The rows of a group lie close to one hidden flat surface of 7 dimensions, which may be shifted away from zero. Surfaces can cross.
In the rows, 128 means zero.
Known rows, each followed by its group:
[125 151 190 191  98 127 131 129 142 104  84 112 192 163 119  87 164]	(0)
[139 135 105  96 142 125 112 183  76 148 149 186 160 119 181 156 156]	(1)
[135 120 119  99 135 109 121 124 120 134 152 132 104 137 122 152 133]	(0)
[ 93 169 128 159 136 217  63 170  95 196  72 171 124 119 117 183  91]	(4)
[ 49 129 128  49 133  49 109 170 137 202 198 101 142 167 143 153 165]	(2)
[143  88 129 102 118  95 201 108 148 107 135 129 124 155 135 121 148]	(0)
[110 128 155 109 211  59 157  61 157 149  87 133  77 114  72 149 129]	(4)
[111 121 117 119 139 123 129 109 152 124 131  95 112 112  95 135 105]	(0)
[108 154 140 155 127 165 104 151 127 155 110 151 154 121 137 132 121]	(0)
[ 85 123  99 107 143 113 139 143 184 154 211 127 178  84 174  84 143]	(2)
[173 116 121 157 101 155 165  96 140  91 119 132 102 117 141 102 106]	(3)
[130 133 119 140 117 142 117 126 127 130 105 126 126 126 134 138 122]	(5)
[122 162 145 144 135  86 119 127 131 127 159 151 177 114 174  91 171]	(4)
[157 130 147 131 140 117 136 109 128 127 105 152 120 148 129 144 146]	(0)
[116 111 114 105 125 111 165 115 132 141 114 116  91 120 133 132 100]	(4)
[135  80  67  94 118 130 189 102 138 110  80 100  84  60 153 149  52]	(5)
[121 177 122 193  81 171 152 140  72 152  97 165 118 128 163  62 101]	(4)
[137  75 116 126 110 138 207 106 187  72 125  93 163  93 136  75 106]	(3)
[135 136 169 168 172 176 116  94 146 124  81 136  96 127  56 133 114]	(3)
[126 128  90 112 107 163 113 152 106 129 131 119 112 115 137 152  96]	(5)
[164 101  90 128 135 195 171 133 141 102 110 169 140  65 168 113 100]	(3)
[111  85 160 115 183 111 180  68 203 125 127 109  78 131  37 114 122]	(2)
[106  98  90 112  85 158 148 159 148 130 128  86 151 101 151 133  88]	(1)
[108 142 123 171  99 160 140 134 155 156  49 131 148  98 152 128  78]	(5)
[116 136  90  85  49  77 119 155  82 145 162  96 105 157 203 161 105]	(1)
[ 64 166 104 161 106 170 118 174  76 174 109 130 123 115 125  95  85]	(3)
[143 120 116 125 125 126 138 121 147 123 158 131 124 112 144 108 132]	(2)
[109 105 117 123 110 142 131 137 117 111 162  82 112 140  86 111 103]	(5)
[197  68 147 100 105  90 196  75 172  60 102  96 113 167 127 140 136]	(0)
[ 94 104 117  97 155 125 143 150 127 162  87 130 134 125 110 168 118]	(3)
[105 128 116  93 133  72 113 121 134 124 142  83 118 117 107 144 123]	(1)
[131 150 133 154 180 131 105 115 140 131 146 168 145  92 127 110 152]	(3)
[ 56 141 147 151 125 101 131 177 114 170 166 115 182 161 112  56 165]	(0)
[122 128 143 145 158 134 149 109 136 135  64 136 130 114 100 135 113]	(5)
[152 166 167 168 109 135 134  72 127 147 111 165  53 176 112 109 117]	(1)
[123 105 136 152  78 169 165 118 162 122  63  88 136 128 123 124  86]	(5)
[106  96 115 113 106 170 150 141 157 141 119 106 132 126 120 133 100]	(2)
[ 90 148 127 175 146 176 103 141 129 152 115 132 133  95  97  97 106]	(3)
[125 146 127 129 113 117 124 131 123 146 133 143 131 132 148 119 128]	(1)
[202 123 150 127 218 109 145  44 172  76 167 187  99  84 123 109 177]	(2)
[107 142 112 130 129 109 117 146 128 146 143 130 131 109 147 124 130]	(1)
[114  97 117 105  91  90 137 104 163 124  97  34  83 154  81 175  62]	(1)
[136 117 118 145 126 154 139 131 148 114 153 141 166  89 159 101 131]	(2)
[171 144 118 125 112 147 117 116 105 129 116 150  92 128 152 141 111]	(3)
[156 130 136  84 172 117  87 130 115 169 126 176  99 147 129 218 153]	(2)
[195  84 129  57 113  96 140 100 180  88 120 132 118 132 182 222 135]	(4)
[143 163 149 140 183  79 118  96 124 130 116 146  98 124 113 124 146]	(5)
[163 112 122 118  92  82 177  72 195 105 109 130 127 100 212 117 108]	(4)
[106 125  97 112  83 146 127 139 177 148 117 109 157  84 197 151  81]	(4)
[145 164 146 131 101 112  38 126 103 114 143 100 113 172 115 174 137]	(0)
[199 110 134 207  94 167 182  99  99  31  88 116 136 126 111  51 118]	(2)
[171  72 124  94 103 137 137 169  90  85 146 107 148 180 122 158 156]	(4)
[ 87  94 142  97 142 112 148 174 148 150 115 119 203 130 133 146 163]	(2)
[108  84 124 127 132 145 166 149 141 110 102  87 152 119  89 108 126]	(5)
[116 113 125 135 139 169 178  97 145 159  39 126  59 121  77 153  61]	(4)
[141 146 128 117 117 117  90 126 107 143 122 147  94 150 138 168 127]	(3)
[162 101 149 127 132 101 159  83 147  99  82 133 129 141 114 136 135]	(5)
[177 156 140 127 138 104 104  78 130 128 140 161  75 141 147 148 129]	(1)
[174 124 140 140  78 137 171  93 131 116 135 148  94 155 174 101 122]	(1)
[ 65 167 115 152 150 132  81 159 122 174 159 146 150  92 133 110 126]	(0)

New rows. What belongs after each?
[ 92 164 169 139 154 126  76 149  96 165 143 144 128 163  83 137 160]	(0)
[130 127 174 175 138 112 197 114 163 115  85 148 202 132 144  57 169]	(0)
[104 148 160 147 121  97  99 101 147 146 125  87 108 161  89 140 124]	(3)
[126 140  81  97 108 151  84 172  82 129 176 131 120 120 167 151 118]	(5)
[134 120 146 119 129 115 117 114 128  96 170  99 101 174  62 120 147]	(5)
[135 116 119 112 174 108 126 114 153 116 156 141 144  92 115 122 151]	(1)
[144 152  89 129  57 107 145 131  71 121 165 121 104 150 204  81 109]	(3)
[137 124 158 149 105 154 121 103 148 126  86  95  83 163  75 155  87]	(3)
[154 113 128  91 152 103 125 110 151 127 164 157 106 129 152 156 149]	(2)
[155 160 149 172  89 133 158 103 119 136 151 184 105 159 178  70 138]	(1)
[180 120 189 153 147 114 179 117 122 119  70 185 158 178 133 127 182]	(0)
[ 99 136 115 127 139 126 113 127 120 137 136 107 112 124  94 109 112]	(5)
[173  99 143 128 125 127 163  79 176  89 119 121  94 120 119 115 112]	(1)
[124 129 119 128 125 173 134 170  90 165 100 176 146 124 157 140 127]	(1)
[ 78 146 114 159 125 147 160 131 111 156 102 121 106 118 105  90  91]	(4)
[125 137 106 130 106 151 153 142  81 145 128 142  90 130 146 121  90]	(4)
[ 85 135 133 143 151 102 151 124 142 141 116 116 142 112 113  87 133]	(4)
[ 80 101  89 100 187 112 177 122 139 128  76  97 120  47  92 125  82]	(5)
[136 144 108  91 126 128  73 131 113 140 158 121  83 125 116 188 116]	(0)
[143 107  66  57  96 132 138 162  98 161 185 166  93 135 206 160 128]	(0)
[144 112 182 116 178 109 103 121 191 125 100 132 191 122 112 175 175]	(4)
[116 135  99 116 108 158  97 154  96 132 146 114 119 119 130 140 104]	(5)
[110 132 132 143 169 131 146 121 145 127 131 141 157  95 116 100 138]	(3)
[173 159 135 124  90 133 127 102 109 146 116 152  58 166 162 165 111]	(1)
[ 88 105 136  81 133  77 161 141 123 159  85  85 114 168  81 178 125]	(3)
[128  97 127  97 143 103 165 116 142 117 124 106 124 137 102 132 128]	(4)
[ 77 130 127 111 103 170  95 205  68 203 140 137 110 193  99 162 133]	(0)
[104 112 140 125 172 108 150 151 147 128 131 127 212 105 122  91 175]	(2)
[236  89 115 123  40 111 196  82 103  27 134  91  71 175 167 102 113]	(2)
[145 102 100 129 151 160 160 122 168  94 139 156 171  60 168  95 135]	(3)
[133 150 149 125 206  88  96  95 160 111 165 147 135  89 105 127 159]	(1)
[135  83 142  90 142 104 128 170 130  93 162  96 185 155 121 131 179]	(4)
[107 102 124 140 106 127 200 118 147 126 100  91 126 130 113  76  91]	(4)
[196  40 105  55  76 152 152 169  90  58 141 106 127 200 122 199 144]	(4)
[137  91 117  74 140  60 163  98 159 103 148 105 119 128 147 139 137]	(4)
[142 172 147 152 129 118  95 148  97 149  96 192 175 103 213 145 151]	(5)
[124 138 137  98 178 100 118 114 105 157 148 160  89 155  98 157 163]	(0)
[154 165 158 191 136 195 120  83 153 149 106 183  73 130 116 117 107]	(1)
[107 126 142 141  94  78 174  83 152 122 128  85 104 156 107  75 122]	(1)
[123  95  99  58 128  87 106 149 108 125 125  90 116 120 123 210 123]	(1)
[107 155 111 149 117 131 129 141 105 154 131 147 131 122 165 100 114]	(4)
[127 175 120 123  88  88 100 138  88 144 142 124  97 165 148 127 120]	(3)
[117 125  98 106 140 125 121 144  98 120 167 109 127 119 119 118 136]	(5)
[115 138 138 140 110 129 129 120 134 142 122 115 100 144 118 125 101]	(1)
[105 132 134 129 131 125  83  94 174 133 140  83  91 102  91 140  93]	(1)
[108 142 138 167 121 145 120  83 186 129 140 109 108 101 103  91  87]	(1)
[152 110  96 116  67 118 178 115 144 106 135 120 113 124 207 111  94]	(4)
[138  93  91  89 126 154 157 150 101 150  67 151 104 124 132 195 100]	(3)
[113 148 133 149 237 127 144 123  97 149  88 189 127  95  76  94 158]	(3)
[161  87  98  90 114  81 184  95 146  78 130  92 103 106 152 130 111]	(5)
[128 117  87 118 102 121 116 101 171  89 156  68 116  74 153 125  79]	(0)
[ 85 118  74  96 107 156 139 184  60 162 146 102  82 155  89 129  93]	(4)
[130 116 122 122  95 101 144 107 147 119 161 105 122 133 160 103 122]	(1)
[170 126 111  95 126  80 133 100 119  86 182 133  98 133 161 135 145]	(5)
[ 91 131 147 156 165 101 171  87 180 162  74 129 104  96 122 100 105]	(4)
[ 88  89  98 102  83 168 155 166 146 140 114  74 138 115 124 137  84]	(4)
[111 124 141 125 119  66 175 104 112 124 112  91  99 171  99  92 132]	(3)
[165 122 167 139 132 137 109 127 111 108 131 127 137 175  90 139 160]	(5)
[132  99 125 105 158 121 146 127 138 120 109 117 127 121  96 152 129]	(1)
[ 88 132 142 122 207  91  98  87 154 128 150  92  91  95  42 136 116]	(0)
[103 117 133 117 155 152  95 140 172 145 123 129 157  91 125 172 131]	(3)
[124 123 129 135 146 136 146 134 141 127 129 150 145 110 127 103 134]	(1)
[109 108 137 110  98  89 181 163 110 141 179 118 175 192 144  76 168]	(0)
[ 81 135 132 157 134 140 128 115 168 134 142 116 134  92 108  87 112]	(1)
[139  74  95  87 140 114 201 132 141 118  94 132 139 110 127 131 126]	(3)
[100 155  87 127 160 116 130 153 106 151  97 173 167  51 207 135 115]	(5)
[176 154 141 123 103 110 114 108  46 131  87 157  29 198 127 176 121]	(3)
[ 76 131  67 125 124 138 140 151 109 149 110 107 150  57 158 120  79]	(5)
[110 154  85  82 121  31 152 163  46 158 161 138 129 152 188 105 158]	(3)
[103  93 100  83 130  92 186 149 103 150  95 115 124 149 127 149 121]	(3)
[166 160  83  93 187 138  55 124  69 149 125 183  47  88 123 214 101]	(5)
[138 135  98 104 124 109 101 123 109 119 173 121 107 121 155 129 123]	(5)
[115 137 131 150  99 120 147  96 172 122 169 103 122 121 149  58 110]	(1)
[177 155 152 147 151  82 149  97 138 121  55 189 150 108 196 148 145]	(5)
[131 156 130 141  88 127 140 121 101 158 129 144  94 158 169 119 122]	(1)
[121 118  89  61 156  64 132 122 104 139 179 128  67 125 138 152 126]	(4)
[ 86 142  72 123 132 145 130 151 123 158 100 127 131  47 171 136  58]	(5)
[109 130 127 111 161 147 121 129 127 159 114 153  89 128  95 164 122]	(0)
[141 126 134 138 104 150 126 123 140 124 105 127 129 131 133 152 116]	(0)
[130 141 140 143 133  98 134 103 160 125 125 140 164 107 181 117 146]	(4)
[197 125 155 125 139  40 178  56 106  48 152 120  92 179 100  86 179]	(2)
[100 166 121 152  43 165 104 124 126 169 120 109  72 152 143 145  52]	(1)
[103 124 113 136 123 151 143 154 127 161 129 119 132 132 131 120 115]	(0)
[107 172 137 136 144  86  64 143  95 145 169 142 144 153 139 129 173]	(0)
[152 151 114 180  86 147 173 110  92  99 138 135  93 124 148  41 105]	(3)
[102 128 139  91 219  90 146 112 134 156 157 157  95 117  86 124 156]	(0)
[149 145 125 141 105  92 139  99 104 107 158 131  95 145 148  86 139]	(3)
[172  55 176 111 137 104 204  96 189  75  75  92 160 161  77 144 163]	(4)
[142  75 142 113 171 166 195 150 120 134  31 157 137 142  77 166 135]	(1)
[105 125 127 120 127 134 125 125 146 136 153 127 116 128 118 125 117]	(2)
[152 148 140 135 105 176  49 117 142 139 125 134 101 133 137 209 101]	(3)
[118 148 121 126 129 191  51 178  73 160 129 151 121 133 110 172 115]	(5)
[127 161 113 140  73 108 123  75 158 132 137 106  70 103 184 119  73]	(5)
[176  93 158 108 139  64 171  75 204  88 106 121 163 126 158 127 164]	(4)
